Every row belongs to one group in each of 4 separate groupings. Each group adds its own fixed numbers to the row, and there is some noise. The rows also spread widely along 14 directions, which tell nothing about the answers.
(in the rows, 128 means zero)
Known rows, each followed by its group in each grouping:
[112 134 157 154 106 140 138  95 122 113 147  98 127 108 123  81 117 166
 109 117 149 131 100  82 156] -> Q J_15 F (1)
[ 83 126 185 180 148 106  92 124 168 119 139 105 106 162 189 104 138 133
 106  60  30 153 158  95 192] -> P J_693 Z (1)
[146 156 194 124 134 106 111 128 150 127 118 117 124 113 113 133 135 130
 158  73  85 126 163 112  81] -> P J_216 E (0)
[100 137 184 162 123 151 143 111 139 156 162  85 141 119  91  96 132 111
 101  97 127 151 115  88 127] -> Q J_216 Z (0)
[118 179 102 143 147 109 142 124  98 111 148 120 144  95 121 109 129  96
 113 112 131 168 106 163  92] -> T J_693 C (2)
[ 53 132  91 163 127 123 171 122 159  93 184 171 154  99 133 146  84 119
 117 147 118 120 106 138 145] -> J J_15 K (2)
[151 126 118 102 173 183 169 119  67 130 135 165 132 135 142 186 100 131
 136 178  43 130 140 139 120] -> J J_216 V (0)
[118 147 107 139 126 103  99 143 112 159 110 111 163 116 179  97 134 114
  65 126  62 100 184 171 161] -> T J_693 V (2)
[ 90 131  87 164  85 143  90 154 142 153 157 123 148  94 131 121 143 122
  88 104 124 153 101 155 136] -> P J_15 E (1)
[154 153 102 124  90 135 187  89 140  99  95 135 161 101 100 131 135 121
 110 131 169 125 124 157  83] -> Q J_693 F (1)
[129 115 169 141  69  97  77 136 156 155 105  78 145 133 121 108 163 158
  95  94 104  97 139 127 118] -> J J_216 C (0)
[ 97 115 160 120 129 164 104 110  84 185 173  96 153 138  93 139 126 130
 126 160  92 113 144 111 159] -> T J_15 K (0)
[176 166 150 108 150  94 113 132  51 120 133  90 137 125  94 142 138 147
 133 135  96 153  75 143  58] -> J J_216 E (0)
[173 165 150 103 148 136 139 133  71 128 112  95 139 117 117 124 123 133
 142 130 116 118 173 126 133] -> T J_693 V (2)
[163 142 112 116 124  78 105  97 135 112  96 172 111 107 176 143 141 149
 171  96  83 117 142 170  75] -> T J_693 F (2)
[112 143 132 138 127 161 111 126 111 158 148 103 133 107 122 119 137 108
 151 105 151 137 159 124 154] -> Q J_693 C (2)
[ 48  94 147 159 114  83  78  96 135 104 188 105 127 120 116 117 132 165
 143 133 116 127  69 126 122] -> P J_216 C (2)
[ 93  91 134 144  77 129  90 143  93 196 191 117 144 140 124 117 144 132
 118 112 133 113  90 130 153] -> P J_216 C (1)
[ 89 117 175 115 157 147  82 142  50 171 185  84 149 176 103 145 110 133
 178 157 114  94 151 106 215] -> Q J_15 Z (2)
[132 138 123 140  77  81  94 162  76 104 147 101 148 104 114  65 120 190
  97 106 159 116  48 121 116] -> P J_216 Z (1)
[147 173 143 122 135  92 126 101 167  66  99  99 133  60 131 143 111 170
 147 142 112 102 177 122 112] -> J J_15 V (2)
[111  97 136 128 107 111  99 128  90 149 161 155 132 146 155 124 116 163
 160 115 109  99 103 123 145] -> Q J_693 V (0)
[120 118 125 146 119 110 150  96  93 126 136 137 138 133 164  77 120 156
  72 134  86 116  92 136 134] -> T J_693 F (2)
[ 60 126 103 138  98 137 136 143 144 130 196 151 153  81 101 142  93 137
 168 131 168 108 121 131 156] -> T J_693 C (0)
[153 117 145 114 107 158 141 147  67 182 159 114 150 153  92 150 132 146
 117 139 104 121 103 127 127] -> T J_693 K (0)
[ 78 146  84 156 114 130 156 139 144 141 174 157 160 100 113 136 123  75
 114 107 141 150 113 175 105] -> T J_693 C (2)
[134 119 126 134 153 184 150 123  90 138 165 152 119 129 114 164 123 120
 137 130  83 172  85 134  91] -> P J_216 Z (2)
[101 156 156 166 149 116 130 124 153 111 157  77 129 110 118 131 131 135
 110 114 105 157 118 120 131] -> Q J_693 C (2)
[138 123 112 114 131 146 105  77  40 110 109  84 120 142 139 111 160 138
 155 159 134 148 121 131 164] -> J J_216 F (0)
[ 79  94 138 143 126 158  83 112 135 120 136 148 117 121 139 119 120 163
 148 118  90 124 121 124 126] -> Q J_216 E (2)
[115 122 110 149 128 112 121  81 132 131 147 114 132  88 140 133 145 147
  90 157  76 142  90 158  88] -> P J_216 F (2)
[108 129  95 135 122 116 144  86 125  89 135 118 132 120 129 156 153 103
 158 147 151 145 122 164 132] -> P J_216 C (2)
[115 121 173 150  94 109 131 128 144 114 121 117 139 153 106 103 140 129
 120  75 132 130 104 114  96] -> Q J_216 V (0)

New rows. What belongs after each?
[118 141 164 150 146 132 129 159 141 192 179 123 125 131 157 155 119 110
 130  99  64 123 163 118 181] -> T J_15 E (2)
[ 80 100  63 169  94 139  88 125 135 109 126 113 129  98 196  93 132 172
  96 147 123 115 119 147 219] -> Q J_216 Z (2)
[164 154 142  99 148 153 104  94  30 114  97  90 131 115 118  81 139 128
 152 130 141 133 153 119 127] -> P J_216 Z (2)
[139 153 100 130 101 144  90 150  86 163 144  93 141  74 119 108 142 137
 119 119 148 136 124 141 130] -> P J_216 F (1)
[ 80 144 117 167 142 149 111 131 115 167 170 121 133  99 130  95 135  86
  96  96  96 173 113 145 114] -> T J_216 F (2)
[138 134 115 128 147 132 101 108  76 144 168 145 120  94 164 139 105 174
 125 149  62 138  88 122 123] -> J J_15 Z (1)
[104 120 137 154 116 110 130 107 126 158 153 116 138 138 154 107 143 118
  91 113  91 129 119 140 143] -> T J_693 C (2)
[ 27 114 148 168 113 102 124  68 177  65 166 149 130 108 135  91 108 139
 141 106 129 128 107  99 140] -> P J_15 C (0)
[120 153 128 143 126 136 114 188 133 119 129 125 126 124 156 127 110 141
 140  92 108 117 166 126 196] -> T J_15 E (2)
[108 165 111 151 147 120 118 157 110 163 180  92 141  80 138 130 122 109
 115 131 109 141 132 144 155] -> J J_216 E (2)
[137 104 110 141  98 163 109 144  64 180 143 131 115 128 181  73 133 152
 110 109 118 118 112 121 186] -> T J_216 F (2)
[136 163 160 124 133  92 184 128 120  97 121 110 163 150 120 133 119 113
 109 125 108 105 158 133 141] -> P J_693 C (0)
[130 107 149 118  89 143 118  95  93 137 119  85 157 172  77 141 162 131
 109 149 131 132  98 139 117] -> J J_15 E (1)
[ 63 102 130 132 132 192  96 103 119 113 120 129 147 139 101 132 132 128
 125 138  81 146 148 138 132] -> P J_693 E (0)
[109 142 172 149 138  91 122 104 120 111 140  82 132 175 135 131 155  99
 139 100 104 152 132 117 170] -> P J_15 Z (0)
[151 137 167 153 118 100 141 143 159 154 128 101 129 154 169 143 141 135
 102 102  81 108 148 125 174] -> Q J_15 E (2)
[ 84 179  68 126 176 144  89 136  54 148 174 133 161  80 125 144 105  90
 129 161  93 155 137 174 130] -> J J_15 F (1)
[117 118 100 153 119 149 166  89 115 136 135 169 125 158 165 134 149  89
 107 110  92 170  95 153 130] -> T J_15 F (0)
[177 181  91 118 125 138 114 166  66 152 106 124 161  90 133 110 134 119
  70 113  94 147 130 175  84] -> P J_693 E (1)
[142 165 116 112 152  51 110 143  61 148 176 125 151 115 157 144 110 137
 143 154  91  96 113 167 141] -> T J_15 E (2)
[138 164 103 126  84 102 154 133 109  96  96  96 173 110 103  99 141 110
  99 128 182 111 135 157 121] -> J J_216 C (0)
[142 113 148 133 104 187 139 121 109 130  82  44 136 176 125 132 173 128
  95 147 115 133 174 116 211] -> J J_216 C (0)
[122 111 141 146 127 110 142 117 129 120 154 142 112 146 165 152 135 144
 133 116  75 138  97 127 135] -> P J_216 C (0)
[109 102 121 135 111  88 154  89 112 106 153 133 140 148 153 144 134 147
 118 161 100 110  86 146 142] -> P J_216 C (0)
[120 130 175 159 145 126 150 120 121 132 145 115 105 161 171 102 140 102
 129  77  91 147 142 101 178] -> P J_216 E (2)
[ 87  91 162 150  93 127 134  90 126 114 113 120 150 198 122 101 144 134
  92 119 110 116 100 124 146] -> Q J_15 F (0)
[139 154 136 117 126 130 155 111 102 131 153 128 142 110 115 141 115 126
 142 136 133 121 132 122 133] -> T J_15 C (1)
[123 153 146 115 137 108 102  94 134  80  80  96 144 128 116 141 150 115
 158 124 105 124 188 148 121] -> P J_216 Z (0)
[ 54  90 118 147  98 153  47  91 112 133 142 106 127 134 111 110 174 114
 154 109 135 164 111 141 125] -> P J_216 C (0)
[147  99 158 124  77  92 145 107 116 140 150 122 149 154 100 146 142 152
 121 134 136  98  72 135  88] -> P J_15 V (2)
[113 130 189 132 129 146  94 146 137 121  91  69 134 153 122 111 139 142
 129 105  88  96 214 108 186] -> P J_216 F (2)
[131 138 160 131 100  88 168 141 113 128 136 110 162 163 126 113 122 133
 112 114 143  86 127 123 164] -> Q J_693 C (0)
[145 127 137 131 127 155 154 169 104 159 135 109 155 169 135 168 123 139
  99 141  79 113 142 137 186] -> Q J_693 Z (0)
[104 162 111 139 121 114 108 177 116 155 178 124 157 102 112 148 114 112
 139 111 124 130 124 149 145] -> T J_15 Z (0)
[165 139 118 114 123 111 148 118  67 149 155 129 140 146 129 172 138 123
 147 148 116 131  94 142 122] -> J J_15 K (0)
[ 52 100 109 147  84  66 101 142 169  71 153 140 166 134 115 154 106 194
 127 150 119  79  80 164 132] -> Q J_693 C (0)
[133 158 104 144 114 108 112 148 124 142 144  80 140  75 144 122 138 148
  94 138 111 130 127 147 149] -> T J_216 C (0)
[157 137 133 107 140 124 157  58 104 121 105 134 151 143 128 163 146 111
 104 166  68 133 133 162  84] -> P J_15 E (1)
[119 133 158 150 116  89 134 143 145 110 155 137 133 149 122 144 119 157
 131  90  99 126  91 118 112] -> Q J_693 K (1)
[123 137  82 131 123 150 112 103 133  84 102 153 128 102 143 157 142 136
 126 132  93 161 119 165  90] -> P J_15 C (0)
[105 135 142 147 126 101 170 130 147 158 176 151 162 152 123 165 118  97
 102 112  90 121 110 153 109] -> Q J_693 C (1)
[116 162 143 112 143 153 171 100  71 102 103 146 160 161  96  98 123  56
 162  95 168 139 165 133 123] -> Q J_693 E (0)
[128 145  79 131 112 126  97 101 105  81  94 155 126  60 187  70 117 157
 123 118 130 118 147 138 130] -> P J_15 V (2)
[105 159 173 136 160 120 133 123 141 108 123 124 144 127 128 124 106 120
 115 112  65 112 178 122 127] -> P J_15 F (2)
[109 107  85 130  97 134 107 108  80 156 139 114 166 138 132 127 147 136
  91 166 121 122  95 175 146] -> Q J_693 E (1)
[151 178  76 175 102 133 153 157 142 119 145  84 117  33 176  90 131 156
  89 112 166 162 101 117 182] -> Q J_216 E (0)
[121 131 155 127 116  83 160  74 119 145 141 135 161 141 162 114 118 117
  93 143  91  78 149 127 149] -> J J_15 C (1)
[ 86 117 138 131 140 180 101 131  86 184 174  86 167 112  91 139 112 156
  77 185  72 119 120 131 139] -> Q J_693 C (0)
[ 93 148 144 153 150 140 121 109 120 133 160 112 122  88 138  96 118 113
 130 111 109 148 138 110 139] -> J J_216 E (2)
[146 121  85 135 118 142 164 141  84 116 122 181 131 159 172 132 126 124
 124 112 117 138  90 165 134] -> Q J_693 E (2)
[ 89 119 135 140 112 161 141 113 135 183 191 118 159 113  98 167 121 101
 123 149 120 125 134 126 145] -> J J_15 V (1)
[ 96 150 113 152  97  90  93 127 130  92 140 119 136  83 129  76 123 153
 119  98 156 128  95 134 114] -> T J_15 C (2)
[128 158 142 110 151  99 100  95  55  83 115 114 145 160  96 121 141 119
 132 126 100 159  96 154  68] -> T J_15 C (1)
[132 142 130 128 122 171 149 160 100  93  98 120 142 171 109 135 132 111
 134 104 140 141 144 134 152] -> Q J_216 C (1)
[143 111 153 125 102 130 127 139  82 131 124 104 128 181 128 115 145 150
 131 110 125 117 116 124 161] -> T J_693 C (2)
[ 69 143 148 138 153 126 115 130 134 105 141 161 154 145 109 141 104 105
 143 105  84 132 134 143 104] -> Q J_15 E (0)
[143 142 136 152  91 153 150 154 132 111 104  86 140 143 125 109 140 144
  81  99 127 137 141 108 174] -> J J_693 K (1)
[129 120 115 134 118 168 109 122 112 110  95 124 132 140 145 127 134 155
 115 137 102 120 146 133 157] -> Q J_15 K (2)
[129 124 126 149 125 142 128  98 163 123 134 146 104 106 156 154 138 135
 160  95  98 155 131 126 117] -> J J_693 Z (2)
[115 160 100 129 110 136 125 150 143 133 127 123 165  85 103 150 118 131
 130 130 136 113 155 161 119] -> Q J_693 F (0)
